Every row belongs to one group in each of 2 separate groupings. Each group adds its own fixed numbers to the row, and there is some noise. The rows also spread widely along 4 directions, which tell nothing about the answers.
In the rows, zero is written as 128.
Some rows, each with its group in each grouping after it:
[100 155 104 130  93 127 116 109 138 147 109 155 148 122 135 114 118 161
 148 149 147 132 126 142 120 135 114 163 101 114 129 127 119]
(0) j70
[129 123 123 140 144  97 140 148 163 132  98 145 161 128 133 113 125 134
 100 116 129 126 134 138  93 151 145  91 114 148 125 100 105]
(5) j950
[126 110 140 121 132 129 125 132 132 117 136 134 124 133 131 126 127 127
 130 126 111 138 136 115 106 113 125 133 132 126 119 132 115]
(1) j70
[117 120 132 134 110 140 124 112  95 118 120 154 111 139 126 100 104 142
 148 127 107 133 139 110 118  93 117 156 126 105 128 130 121]
(5) j206
[107 152 119 125 100 120 129 108 153 143 124 155 152 115 148 118 123 148
 135 130 151 115 125 141 125 122 119 127 100 124 127 115 130]
(4) j250
[122 124 118 134 121 120 122 126 127 122 113 149 124 147 104 109  96 156
 126 117 114 129 138 122  98 121 113 115 133 137 126 119 110]
(1) j138
[120 150 108 129 113 155 123 112 100 129 100 129 118 123 104 137 118 139
 136 140 109 137 143 154 128 168 115 155 107 116 133 125 114]
(0) j138
[123 126 128 111 114 165 115 103 114 126 148 118 119 116 148 134 140 102
 151 136 112 139 124 131 152 125 113 157 115 102 114 131 131]
(3) j250
[113 122 128 120 100 123 127 106 148 148 145 162 161 124 179 117 141 141
 141 138 155 130 117 123 133 124 132 134 103 120 136 131 129]
(2) j206
[125 125 131 130 122 112 143 128 161 148 130 140 164 112 161 131 144 110
 125 129 146 120 126 143 123 135 132 111 100 137 123 115 127]
(4) j950
[119 137 115 132 122 103 119 128 173 154 116 146 165 123 139 121 127 136
 123 125 146 119 121 145 101 152 126 104 118 149 124 114 108]
(3) j138
[114 180 104 140 117 153 153 128 100 108  50 118 123 121  91 141 130 153
  90 143  93 129 161 195 120 219 132 142 100 127 153 112  95]
(2) j206
[ 95 148 107 122  84 109 110 104 159 161 131 176 165 124 165 106 120 170
 162 147 171 131 108 129 116 105 111 156  95 112 123 128 132]
(0) j70
[ 97 162 108 128  79 143 123 101 123 160 120 151 142 106 137 117 113 147
 152 146 147 118 127 148 135 128 109 151  90 109 132 131 130]
(4) j138
[156  70 157 132 165 123 136 146 139 118 147 127 139 130 153 134 139  84
 120 110 104 139 137 100 114 121 148 103 132 134 111 113 120]
(5) j950
[133 114 128 128 149 102 128 134 149 124 115 138 142 145 131 128 125 139
 117 120 121 128 137 118  92 136 132 127 129 139 117 114 109]
(0) j70
[113 124 115 117  93 138 108  93 120 129 135 171 119 156 129  90  89 172
 157 124 137 130 122 101 122  78  95 156 126 103 119 122 137]
(0) j250
[152  77 150 117 168 117 125 124 134 112 148 127 121 155 136 136 131 112
 118 104 103 132 136 101 111 118 127 113 142 134 113 110 120]
(0) j250

New rows. What belongs after each?
[112 160  92 141 123 102 131 125 160 146  80 153 160 132 107 125 113 168
 105 132 138 116 134 165  93 185 124 113 111 149 137 102  97]
(0) j138
[117 123 138 126 115 131 129 110 135 155 156 141 148 104 162 139 144 108
 151 136 141 124 125 127 136 128 129 126 101 122 121 131 133]
(4) j138
[ 97 171  96 126  88 128 110 111 142 137  97 151 139 131 124  91 105 165
 149 139 138 123 125 146 111 115 108 157 107 114 121 127 115]
(3) j70
[121 129 133 145 136 111 142 133 137 124 106 139 146 120 131 131 145 129
 108 124 115 133 138 148 107 166 140 120 121 138 132 117 104]
(5) j206
[121 118 129 117 106 143 105 105 127 149 163 142 136 121 160 121 126 113
 167 131 137 133 119 105 139  98 116 141 119 113 112 139 135]
(3) j138
[131  85 132 120 115 115 104  99 131 147 161 176 130 163 148  88  98 151
 167 115 145 126 118  72 110  57 109 135 137 123 114 130 138]
(0) j138
[104 160 105 137  98 114 128 116 134 147  96 165 141 135 111  92  86 179
 131 121 140 103 137 140  98 117 111 125 113 131 132 115 114]
(4) j138
[109 141 111 142 114 101 126 120 162 158 122 166 172 115 144 111 122 149
 133 131 153 125 123 138 112 148 140 111 106 132 131 114 116]
(5) j138
[126 131 145 135 136 128 151 126 135 134 125 111 149  99 157 169 174  88
 112 132 116 126 144 166 127 185 138 123 100 137 137 119 114]
(4) j206
[129 106 140 122 136 132 124 118 132 130 146 133 136 119 159 149 146 109
 145 134 122 143 133 118 125 133 131 145 114 117 117 133 125]
(0) j70
[131 142 118 135 144 137 133 136 139 128 103  98 140 101 122 166 154  94
 110 131 101 134 144 175 124 216 138 118 110 143 124 120 101]
(3) j138
[120 148 107 129 112 170 134 120  96 121  88 119 117 121 105 134 120 133
 127 144 103 141 146 164 131 168 110 155 102 113 135 117 115]
(0) j950
[107 143 117 128 103 130 119 123 126 120 111 149 124 132 116 110 106 157
 139 137 123 135 133 135 109 118 114 145 117 118 128 130 114]
(1) j70
[133 110 148 123 132 159 139 111 101 110 135 121 119 122 150 148 148 108
 129 131  99 138 142 130 139 143 133 150 116 114 128 135 123]
(2) j206
[133 121 142 133 150 132 140 128 140 125 129  99 144 107 153 168 176  79
 109 129 108 137 138 155 131 189 138 126 120 141 128 124 106]
(3) j206
[133  95 154 134 134 146 131 118 103 117 147 127 119 121 151 143 149  93
 142 125  97 146 142 109 136 123 133 145 123 115 124 135 122]
(5) j206
[137 108 138 118 149 153 131 116 114 115 138 114 121 121 136 163 147 100
 126 126  98 145 144 130 137 162 125 141 118 115 119 122 119]
(0) j250
[121 146 117 126 119 134 135 123 127 118  96 140 129 133 125 113 113 156
 123 133 115 127 142 135 111 138 132 145 111 120 128 125 114]
(2) j70
[128  98 134 121 132 113 116 120 138 134 145 151 137 146 152 117 123 134
 144 126 131 130 129  97 110  94 124 141 129 123 115 127 124]
(0) j70
[134 116 122 129 126 119 119 118 121 121 110 169 124 169 110  85  75 171
 124 106 120 115 137  97  93  90 122 117 139 132 124 122 114]
(2) j138
[135 102 139 130 135 150 130 132 108 122 127 123 125 119 143 128 135  97
 134 132 103 143 140 120 133 130 133 135 116 116 117 123 124]
(5) j950
[103 153  98 134 117  71 125 131 189 151  84 179 178 146 129  96 108 190
 110 126 163 115 125 145  72 146 122 112 115 151 132 106 100]
(0) j70
[118 120 128 126 106 128 117 112 126 129 131 145 129 143 140 108 128 135
 145 125 126 128 127 121 117  99 112 145 129 120 124 131 119]
(3) j206
[127 105 141 137 129 135 129 120 105 113 123 143 118 142 125 116 119 128
 134 120 101 139 141 111 116 111 126 142 133 118 128 128 116]
(5) j206
[133 127 117 126 147 102 132 130 157 122 104 145 145 149 119 126 119 151
 102 114 122 124 137 137  95 155 123 111 126 144 126 102 109]
(0) j250
[100 144 120 139  99  92 133 114 160 149 119 176 161 135 146  96 114 164
 129 131 161 102 125 136  99 106 117 119 113 133 138 119 119]
(4) j206
[142  94 137 129 150 107 125 127 154 143 144 144 151 137 148 144 139 117
 124 117 131 130 126 114 105 144 131 109 128 144 117 116 118]
(0) j138
[135 114 132 117 141 134 121 122 140 114 126 121 124 140 131 121 124 118
 121 113 106 128 135 125 118 126 115 127 137 130 112 117 121]
(3) j250
[128 112 144 122 141 124 126 122 158 139 157 134 162  97 176 150 165  97
 130 127 132 142 122 133 141 153 148 118 103 120 123 121 126]
(5) j250
[142 107 133 139 157 133 143 150 121 108  90 120 128 130 110 128 120 112
  99 112  89 136 154 133 101 154 142 111 126 136 123 107 103]
(5) j950
[ 96 149 116 142  95  93 127 119 175 161 120 172 189 111 165 109 145 153
 134 143 174 130 112 152 114 145 133 116  95 131 143 117 117]
(5) j206
[130 125 135 150 159  66 156 150 180 130  91 144 163 137 128 134 141 132
  74 106 132 103 146 155  73 169 143  80 129 176 140  98  94]
(4) j206
[120 148 109 127 116 132 130 119 133 131  99 150 137 135 121 114 107 160
 122 130 126 125 137 141 114 148 125 127 107 132 135 119 113]
(2) j138
[123 140 126 140 126 137 130 125 127 135 111 134 141 108 127 133 129 122
 127 130 113 137 140 142 121 166 141 128 108 127 128 121 111]
(5) j138
[141 122 127 130 142 153 135 125 106 113 103 118 116 135 108 130 118 130
 111 119  91 128 152 130 123 157 135 129 118 128 126 122 115]
(2) j138
[124 119 132 128 119 172 131 104  84 119 132 116 111 118 136 158 153 103
 145 146 103 147 141 140 151 154 113 176 113 105 128 134 123]
(0) j206
[117 133 129 138 119 131 125 117 137 142 129 146 148 112 144 126 130 128
 142 131 132 135 128 129 128 142 135 125 107 121 127 127 122]
(5) j138
